The rows come from 5 hidden closed curves, with some noise, and rows from the same curve form a group. Each curve winds through 8 dimensions. The rows are also pushed far along 5 directions, which tell nothing about the answers.
In the rows, zero is written as 128.
Some rows, each with its group after it:
[105 130 107  89  96 113  98 170  91  92 155 136 149 179 155 150 153 148
 139 191 102 126 120]	j_701
[111 150 105 127 169 138 135 149 147  82 136 144 150 189 146 142 127 170
 104 157 120 124 102]	j_60
[114 100  92  97 118  70 144  90 180 158 115 140 101  82 153 137  66 108
 173 138 138 148 163]	j_701
[116 107 170 190 158 169  81 132 119 175 152 170 163  68 134 126 159  56
 104  61 162 123 147]	j_60
[176 131  89 163 208 123 170 125 161 105 125 180 179 137  91 105 101 144
  80  82 110 155  83]	j_60
[126 108  89 106  72  76 181 100 180 153 157 122 124  98 142 103  59 147
 135 187 124 150 106]	j_173
[123 116 128 156 100 131 145 137 131 146 141 125 124  81 125  98 138 133
 117 128 128 112 127]	j_60
[123 138 104 145 144 122 132 134 154 149 100 133 106 136 119 109 103 146
 134 123 148 138 116]	j_60
[182 125 119 159  96 115 189 101 130 116 141 110 139  88  93  82 128 142
  71 110  95 114 102]	j_173
[144  93 105 148 134 120 216 101 169 169 171 150 132  65  90  83  90 129
  85  90 112 157 100]	j_155
[ 78 140 162 131 122 147  73 162  95 123 147 118 150 129 145 121 163 133
 135 128 116 102 134]	j_155
[124 154 169 135 146 171  80 157  84 116 135 124 158 138 113 162 170 107
 137 100 138 123 128]	j_60
[ 94  97 137 120 158 144 100 154 162 187 145 172 119 108 122 149 111  91
 148 135 159 166 142]	j_155
[136 160 130 141 166 140 117 158 166 132 104 138 127 128 115 142 115 147
 152 138 142 128 133]	j_155
[121 111 147 111 138 100  90 120 128 157 132 148 154  86 139 124 100  90
 173 116 132 153 156]	j_60
[105 118 127 113 136 115  86 135 130 125 109 134 113 131 152 144 136 112
 152 133 125 114 163]	j_701
[102  82 138 109 125  92 110 114 173 161 159 152 153  52 133 117  85  89
 139 148 131 156 147]	j_701
[101 151 131 100 123 101 140  82 148 113 123  97 124 142 154 123  75 154
 156 137 147 142 128]	j_60
[125  94 108 111 110 107 146 119 124 162 138 145 116 100 145 128 109 110
 165 127 132 148 138]	j_323
[123 125 119 178 167 159 123 151 133 151 151 174 147 114 127 136 151 107
  86  71 124 110 122]	j_173
[131 124 107 132 130  98 156  94 143 129 137 141 132 108 118 107 106 124
  92  84  98 129 131]	j_173
[131 151 209 152 126 185  94 142  60 119 131  73 134 153 128  93 192 143
 118 103 100  76 124]	j_155
[123 149 156 120 179 141  79 147 148 126  98 130 147 130 103 150 111 118
 158 128 151 145 130]	j_701
[ 91 134 133  99  41  89  85 141 135 156 157 123 131  88 160 138 108 112
 168 199 137 131 164]	j_323
[127 122 118 145 155 130 149 128 140 109 116 129 102 142 104 105 149 147
  68  98  89 108 131]	j_155
[122 135  64 105 148 104 118 145 185 127 102 172 108 162 128 184  94 128
 134 161 139 144 128]	j_323
[132 141 131 120 150 146  93 142 132 145 106 141 126 153 128 170 121 110
 161 129 156 140 126]	j_173
[ 86 129 110 100 109 106  83 149 128  89 115 136 139 125 141 175 137 114
 157 173 162 146 150]	j_155
[149  99  73 137 150 109 145 120 179 141 125 186 142 103 111 164  98  88
 110 128 155 160 115]	j_60
[146 107 116  95  79 104 180  79 118 130 150 111 115 109 140 135 107 116
 136 146 137 152 137]	j_701
[164 112 115 112  99 114 168 122 128 133 142 124 132  90 120 129 119 130
 147 135  96 118 123]	j_60
[129 115 143 132 152 134  98 139 144 109 125 148 161  87 103 154 138  90
 119 126 144 141 138]	j_323
[127 117 137  86  58  98 123 120  88 116 160 102 133 165 150 109 128 139
 126 202 107 143 124]	j_173
[136 136 105 138 110 128 139 176 131  74 152 140 156 142  96 122 167 161
  62 180  88 119  97]	j_155
[104 109 113 114 105 112 115 119 135 126 120 119 101 124 139 141 133 115
 123 145 131 119 143]	j_323
[131 111  94 135  64 123 118 150 155 132 152 146 138 133 139 153 132 107
  96 224 153 134 101]	j_323
[100 136 116 133  86 135  93 159  81 125 138 126 120 167 187 136 170 140
 144 153 122  88 136]	j_60
[106 112 114  88  48  77 136  91 110 152 125  94  79 115 182 115 107 130
 178 151 118 115 170]	j_701
[119 127 102  87  40  87  83 161 106 128 144 133 148 119 148 160 125 110
 172 216 133 138 138]	j_173
[126  99  89  77  33  77 138 132 130 102 159 128 132 118 127 152 125 118
 118 244 127 161 128]	j_60
[187 125 137 164 179 112 227  49 172 163 118 119 130  32  83  58  65 133
 120   4 107 137 127]	j_701
[121 102  59 110 111  82 190 137 168 118 180 171 148 126 127 112  89 159
  90 178  91 158  95]	j_323
[122 121  82 139 130 107 130 144 161 150 117 163 128  92 113 139 107 120
 135 117 144 144 125]	j_701
[117 145  90 113 156 127 133 166 149  89 147 158 153 210 123 140 121 173
  86 181 105 143  84]	j_173
[ 92 133 173 124 141 137  88 121 150 160 105 102 103 109 154 130 113 117
 185 125 163 113 160]	j_155
[148 143 144 133 168 135 126 123 139  93 109 127 124 153 109 121 145 139
  93 121 100 113 141]	j_323
[126 133 129 118 101 118 123 128 118 130 146 116 147 121 128 125 122 131
 133 134 107 120 115]	j_323
[ 99 100  67 113  83 117 101 183 138  99 135 159 107 182 155 169 172 128
  89 231 125 116 123]	j_323
[ 98 134 164  96 150 119  96 106 151 145 124 118 129 119 137 142  84 112
 178 136 162 164 156]	j_173
[136 103  83 128 141 121 156 136 139 124 111 147 115 122 126 153 128 126
 142 122 134 132 119]	j_323
[117 164 163 118 206 144  83 129 100 101  70 110 107 179 130 121 143 152
 159  64 107 106 160]	j_60
[150  89  92 106 111  71 152 111 166 115 152 159 165  83 103 121  90 109
 101 165 106 166 119]	j_155
[ 58 115 107 124 137 121  85 162 152 123 141 161 146 103 151 162 130 110
 150 152 167 142 139]	j_155
[100 127 142 127 112 128 128 114 128 122 126 106 103 110 136 126 140 124
 119 123 135 115 150]	j_60
[162 145  86 128 139 115 180 110 136  82 116 133 125 163 128 137 127 156
 101 133 117 123 116]	j_173
[113 145 142 155 147 126 154  85 162 181 103 108 101  56 123 106  79 124
 170  41 162 124 146]	j_155
[ 91 117 142  91 172 103 117  90 201 167  90 119 105  65  93 146  47  98
 196  99 185 182 149]	j_173
[ 86 117 115 137  53 116 117 142 133 138 162 123 124  91 148 128 145 120
 103 170 135 107 137]	j_323
[104 155 133 138  98 130 100 124 134 132  88  96  91 106 141 145 135 126
 163 122 169 102 153]	j_155
[132 115 149 101  60 113 167  79  73 134 161  88 118 109 146 112 130 118
 137 122 117 131 141]	j_701
[117 119 136 129  18 123 130 124  60 141 160  88 112 117 186 114 173 126
 145 153 115  82 144]	j_701
[161 106  58 162 123 110 202 108 126 122 162 159 152 145 130  93 119 152
  56  98  88 121  67]	j_60
[ 78 136 192 125 217 158  61 133 180 170  90 129 128  65  85 155 100  84
 188  63 184 154 161]	j_173
[142 146 149 101 130 111 116 102 128 117  93  92 124 140 112 119  98 135
 157 122 128 136 128]	j_701
[129 145 188 109 120 138  93 105  93 164 100  80  97 139 125 111 122 118
 177 104 139 131 152]	j_701
[ 94 116 152 104 128 125  77 152 102 101 119 123 125 140 137 149 165 116
 142 156 127 124 159]	j_323
[123 117 131 124 130 117 139 126 176 154 145 145 150  78  87 123  84 109
 128 146 157 177 111]	j_701
[ 80 154  67 118 178 133  89 158 181 128 105 188 130 163 147 231 104 108
 161 133 204 163 134]	j_173
[140 117  75 116 103  89 155 111 148 138 103 138  89 130 139 138 102 129
 144 148 137 140 141]	j_155
[151 152 129 132 144 150 126 142 107  79 109 120 124 173 124 151 162 145
 115 138 128 114 126]	j_173
[116 101 160 130 104 123 110 115 156 158 164 137 149  90 134 116 107  91
 119 171 155 152 131]	j_323
[143 184  47 128 168 141 159 142 161  97  86 147  95 238 123 177 109 183
 104 138 145 133  82]	j_323
[119 147 143 134 144 147 105 119  92  87  86  89 100 173 128 134 173 142
 113  87 117  88 133]	j_701
[113 117 141 152 115 151 130 133 106 124 140 107 118 137 155 104 163 142
 110 129 123  90 121]	j_155
[112  93 125 123 169 125 116 139 191 149 136 169 151  71  74 146  97  84
 115 132 159 179 118]	j_173

New rows. What belongs after each?
[103 126  88 134 100 113 127 124 123 132 133 144 134 114 156 157 122 112
 143 121 155 128 127]	j_60
[108 163 154 101 143 128 101 111 121 124 101 111 122 135 129 154 103 125
 183 117 176 163 153]	j_323
[134 103 164 142 118 126  87 156 113 137 172 152 198  60 111 106 147  87
 111 133 106 133 131]	j_701
[109  84  78 119 104  83 127 136 182 142 168 187 156 122 138 124  87 107
  94 213 147 183 110]	j_60
[106 122  83  91 130  94 133 111 180 122 113 155 122 109 149 197  80 101
 182 170 197 178 150]	j_173
[125 125 157 117  95 129 165  96  94 158 144  85 102 111 123  88 116 141
 144  98 121 134 127]	j_155
[130 123  74 121 108  99 146 153 188 167 139 170 135  97 119 143  76 128
 148 172 144 158 112]	j_155
[114 172  93 122 210 135 168 118 171  85  99 121 117 194 140 141  97 197
 133  92 118 111 104]	j_60
[140 113 132 138 116 140 142 123  83 123 118 104 105 125 136 117 169 129
 137  97 112  98 132]	j_323
[136 101 158 143 131 146 144 103 104 138 128 106 124  97 129 106 143 107
 132  90 136 123 125]	j_323
[ 89 147 183 140  50 137  83  97  17 148 130  61 112 121 182  92 174 120
 161  66 129  81 160]	j_60
[112 126 172 107 122 141 127  85  84 147 107  71  92 116 137 120 130 122
 178  71 139 118 148]	j_173
[108 142 139 130 147 128 106 118 132 113 127 129 136 172 149 115 121 141
 112 143 139 137 125]	j_60
[ 97 135 187 118 157 152  74 164 100 111 132 118 141 118 115 132 173 123
 137 111 105 112 164]	j_60
[ 85 130 169 130 100 175  28 204  83 137 169 156 175 113 131 198 196  69
 145 171 164 126 143]	j_60
[144 112 153 129  99 116 153  94 124 178 115  91  98  55 113  93 107 115
 169  83 120 117 148]	j_60
[168 145 106 105 103 100 171  90 115 134  69  78  67 146 122 111 102 161
 173 108 110 116 129]	j_60
[129 136 115 165 186 151 124 112 156 142 107 158 131 132 130 148 118 106
 116  74 166 136 120]	j_60
[ 84 124 164 124  72 137  97 106  93 147 124  77 101 101 164 129 145 109
 169 120 166 108 151]	j_155
[101 129 102  94 131 101 116 109 117 106  97 118 111 158 151 157 117 130
 164 121 147 142 141]	j_155
[129 113 134 143 154 124 103 144 132 115 157 172 178 130 139 119 135 113
  98 144 119 140 128]	j_60
[139 172 133 124  87 118 134 120 118 113  94  76 103 136 132 120 122 166
 165 145 133 103 133]	j_155
[123 108 130 112 119 131 142 123 120 163 141 126  99 146 129 112 120 126
 131 127 118 140 125]	j_155
[137 133 146 143 155 157 112 157 116 111 139 134 171 127 109 133 153 131
 115 112 107 108 105]	j_323
[124 154 116 115 130 120 142 105 127 107 115 113 138 110 130 164 109 131
 165  93 149 131 127]	j_60
[110 119 130 108 172 120  97 149 148 102 111 149 129 129 123 159 131 119
 145 145 133 145 158]	j_323
[114 167 159 169 135 176  95 150 118 149 118 113 122 130 121 126 155 133
 120  89 143  92 121]	j_173
[137 142 101 148 149 136 130 172 166 152 136 169 140 129 110 132 116 141
 121 140 121 131 108]	j_155
[ 98  98 137 103 126 120 100 139 141 136 131 130 121 115 115 142 125 103
 134 158 142 153 139]	j_173
[135 132 143 143 106 161  87 176  71  93 122 110 105 216 151 116 217 158
  83 177  74  60 127]	j_155
[129  92 140  83  75  62 154  47 136 135 125  87 117  42 125 104  73  96
 168 123 130 157 160]	j_323
[111 154 118 152 179 147 108 167 179 140 126 164 138 109 119 152 125 134
 122 102 126 108 132]	j_323
[179 118  66 142 121 125 193 112 107 102 149 154 134 182 123 124 142 143
  45 118  88 126  79]	j_173
[ 83 197 119  90 119 104  89 102 137 121  48  72  84 184 151 147  66 163
 219 141 207 155 136]	j_60
[124 137 126 148 158 149 140 141 114 151 138 139 129 138 131 107 129 147
 133  77 114 123 117]	j_155
[ 95 114 136 105 143 120  76 168 123 116 130 149 139 111 129 149 149 116
 150 143 120 136 161]	j_60
[ 99 135 141 152 160 159 110 161 118 154 157 160 150 113 125 129 146 119
 120  83 131 128 132]	j_323
[114 101  71 137  67  97 142 126 117 145 168 160 154 114 159 129 118 112
 114 150 136 139 103]	j_60
[ 69 142 102 121 127 123  83 167 129 138 130 152 144 116 144 164 117 122
 177 131 167 142 127]	j_60
[141 145 104 144 134 138 120 162 145 133 146 164 156 158 137 140 128 135
 106 158 119 122 106]	j_173
[102 180 169  87 146 118 114  90 160 160  67  69  70 115 106 130  63 146
 212  93 166 148 165]	j_155
[163 120 133 123 152 123 156 115 152 139 126 139 125 104  72 115 108 119
 106 110 115 160 130]	j_155
[108 136 108 122 129 101 148 118 158 121 122 121 123 103 149 117 101 158
 154 122 119 114 138]	j_701
[134 114  88 116 149  94 158 140 189 130 123 163 152  61  81 140  78 127
 151 135 142 171 119]	j_60
[130 121  92 119  93  94 133 101 187 136 127 144 135  86 113 168  80  90
 122 171 180 168 119]	j_323
[134  91  67 133  96  68 162 122 175 149 143 171 151  52 116 110  78 110
 131 152 142 170 119]	j_60
[158  99 123 158 110 124 139 144 105 160 174 167 175  69 122 101 141  98
 112  99  90 122 123]	j_701
[ 78 134 133 138 172 157  85 203 136 114 159 173 159 143 130 144 162 142
 109 145 116 125 133]	j_323
[ 98 153 148 155 182 172  86 172 134 110 126 149 123 179 146 141 175 144
  91 131 130  98 145]	j_173
[ 72 154 127  92  90  91 137  79 147 147 112  83  77 119 158 122  76 149
 176 127 159 138 159]	j_323
[ 83 133 175 133 111 128 107  94 119 199 144 114 126  42 138 115  97  85
 184  57 172 144 168]	j_323
[111 112 123 135  95 129 139 135 120 127 141 113 115 135 161 116 143 142
 126 160 128 105 123]	j_155
[179 157 155 160 165 149 181  74 102 131 104  79 108 182 138  62 121 170
 104  44  87  85 100]	j_60
[151 118  72 136 135 119 150 150 142 121 113 162 106 162 131 136 140 141
 100 148 113 124 123]	j_155
[141 169 189 175 221 205  87 162 114  98 101 118 155 142  98 135 185 138
 113  59 114  79 119]	j_323
[133 127 111 148  95 117 151 137 140 147 163 141 143  83 125 106 128 132
 100 118  88 102 123]	j_323
[161 156 158 174 229 188 112 156 117 123  75 134 114 162 108 129 173 140
 122  43 107  82 136]	j_60
[184 128  91 174 151 160 165 156 152 108 140 159 145 173 104 128 154 147
  43 151 104 105  66]	j_323
[ 94 166  83 105 149 127  85 174 138  66 113 151 136 248 165 177 135 168
 122 215 149 135 108]	j_60
[141 117 118 149 103 141 130 132 147 134 139 132 132 139 131 133 136 118
  89 169 144 120 101]	j_323
[115 133 134 109 133 139 107 152 139 159 123 133 103 145 107 139 121 126
 138 142 131 142 133]	j_155
[156 162 153 142 151 154 104 156  99 123 100 121 116 167 117 122 159 148
 133 110 107 105 143]	j_155
[111 110 121 149 136 146  91 169 134 139 120 157 119 111 136 163 169  98
 125 128 137 103 150]	j_323
[130 178 130 116 163 141 115 121 118  88  97 111 145 154 120 169 119 141
 164  97 152 132 123]	j_60
[102 107  83 136  98 120 130 172 153 116 155 165 131 117 108 138 154 128
  72 176 120 131 116]	j_155
[127  97 110 105  59  86 121 135 112 109 156 125 135 127 131 104 145 131
  88 191  78 121 129]	j_155
[105 130 163 176 147 154 102 167 125 131 144 132 150  96 111  80 167 137
  92  97 101  90 124]	j_701
[124  81 104 146  80 114 162 129 139 138 177 144 141  97 152 102 131 125
  96 174 119 120 107]	j_155
[134 161 136 112 117 150 129 134  99  99 110  86 121 181 121 139 143 161
 139 147 128 118  98]	j_155
[125 115  72 128 126 117 176 125 170 113 125 134 112 155 150 131 108 161
 117 169 132 123  97]	j_155
[132 144 128 141 111 123 134 116 138 127  96  99 106 100 105 120 129 134
 127 103 130 106 131]	j_173
[132 156 147 122 102 152 119 142  83  99 117  78 113 195 139 119 162 170
 125 158 108  90 105]	j_155
[127 135 138 153 127 168 122 170 132 137 147 135 135 128 123 137 157 133
 116 148 130 105 112]	j_60
[135 119 181 142 104 127 131  60 128 161 137  98 129  66 128 109 108  77
 125  86 165 138 149]	j_60
[119 136 154 146 120 121 161  80 128 143 135  98 122  60 141  98 107 129
 148  66 129 110 156]	j_173
[114 186 112 116 163 137 109 146 159 117  92 121 106 195 136 154 115 173
 142 128 116 105 128]	j_323
[127 109 136 138 156 123 154 136 152 112 166 145 169  85 105  93 124 140
  91 118  85 129 116]	j_323
